There are 3 ways to turn a row about zero (a turn may also mirror it). The second row of each pair is the first, turned, with some noise. The first 21 pairs use one turn. New pairs use 2 turns, one after the other, and a turn may come again.
In the rows, 128 means zero.
Some pairs, each with its turns in order after it:
[134 110  49 104 140 160]
[147 170  93 162 155 179]	(0)

[168 130 156 185 154 112]
[ 85  94 144 111  70 117]	(2)

[120  99 129 124 131 146]
[139 131 157 125 110 121]	(1)

[196 132 125 123  94 123]
[ 92  96 132 187 130 149]	(2)

[125 118 127 144 165 109]
[134 164 144 135 123 111]	(0)

[ 88  90 114  49 102 129]
[145 133  89  61 183 161]	(0)

[103 138 135 122 207 127]
[156 174 143 101  69 102]	(2)

[155  69 116 132 133 127]
[ 88 144 179 130 141 140]	(2)

[ 71 109  86 164  84 131]
[133 142 138 112 123  35]	(1)

[166 146  54  57 108 120]
[114 132  69 167 212 150]	(0)

[102 131 108 114 134 120]
[144 151 108 118 136 138]	(2)

[122 148  57 123 118 186]
[104 104 176  74 168 103]	(1)

[191 146 145 146 124 138]
[ 87 116 105 165 107 101]	(0)

[ 82 129 155 134 109 207]
[176  94 101  96  75 162]	(0)

[124  97 118  94  80 146]
[107 165 171 145 130 111]	(1)

[121 142 149 129 141  80]
[102 142  98 122 108 101]	(2)

[163 142 146 105 110 164]
[ 88 154 145 108 132 162]	(1)

[125 148 110 150 160 112]
[150  96 107 118 138 128]	(1)

[ 99 141 117  96 111 163]
[163 103  93 115 138 153]	(0)

[136 127 112 132  92  83]
[132 159 106 152 161 104]	(1)

[207 131 101 184  78 123]
[ 67  55 136 149 123 190]	(2)

New pairs. What belongs after each?
[116 133 115 145 116 106]
[132 128 129 113 101 112]	(0) (0)

[ 62 142 138  49 116  99]
[106 142  85 135  54 192]	(2) (2)

[156 120  87 143 101 106]
[122 102 162 104  98 110]	(2) (1)

[131 185 114 132 119 124]
[153  94 152 149 124 105]	(1) (1)

[154 128 166 146 117 168]
[114 125 117 120 185 149]	(0) (2)

[132 123 176 132  77 130]
[124 184 169 111 135 129]	(2) (0)

[112 133 124 150 141 185]
[116  90 143 152 149 160]	(0) (2)

[ 76 120 127 127 207 109]
[ 88  94 108 163 149  56]	(0) (0)

[ 81 115 171 127 207  83]
[ 68 136  84 188 179 110]	(2) (1)

[157 192 113 117 120 114]
[142 156 145  80 149  91]	(2) (1)

[126 127 128 112 167 108]
[126 125 140 148 145  90]	(0) (0)

[126 159  84 100 130 136]
[125 164 130 171 102 130]	(0) (0)

[132 125 126  93 202 121]
[133  73  74 157 127 122]	(2) (2)

[117 207 151 145 118 124]
[162 172 159 124 177 102]	(2) (1)

[ 65 128 150 147 139  73]
[ 65 116 113 104 148 181]	(1) (2)

[119 136 123  77  81 120]
[146 163 152 180 112 122]	(2) (0)

[118 135 127  69 132 121]
[137 134 159 112  78 131]	(1) (0)

[149 170 121 158 146 126]
[154 150  88 113 115 119]	(0) (1)

[ 65 155 145 121  88 173]
[ 84 168 166 167  87 156]	(2) (2)

[132 125  87  87  49 148]
[172 187  98 132  99 176]	(0) (0)

[133 130 180 133 138 132]
[ 96 129 160 106 144 119]	(2) (0)

[129 130 105 149 131 123]
[125 136 116 107 111 136]	(0) (1)

[ 49  91 115  91 149 171]
[136 135 118 196  51 113]	(2) (2)

[123 110 129 179  69 107]
[151 110 113  62  87 144]	(0) (0)

[132  88 182  83 158 127]
[ 90 107  71 121  94  90]	(2) (2)

[119 132 110 114 134 120]
[150 131 123 129 112 135]	(1) (1)

[125 105  96 148 156 144]
[ 85 130 145 133 110 152]	(2) (1)

[162 125 129 178  69 149]
[123 158 190  89 155 106]	(2) (2)

[140 121 131 111 127 193]
[ 91 135 121 125  84  94]	(2) (0)

[192 108  84 133 197 111]
[143  91  60  88  78 149]	(0) (2)

[ 86 168 133 159 155 137]
[114 164 157 152 177 139]	(2) (1)

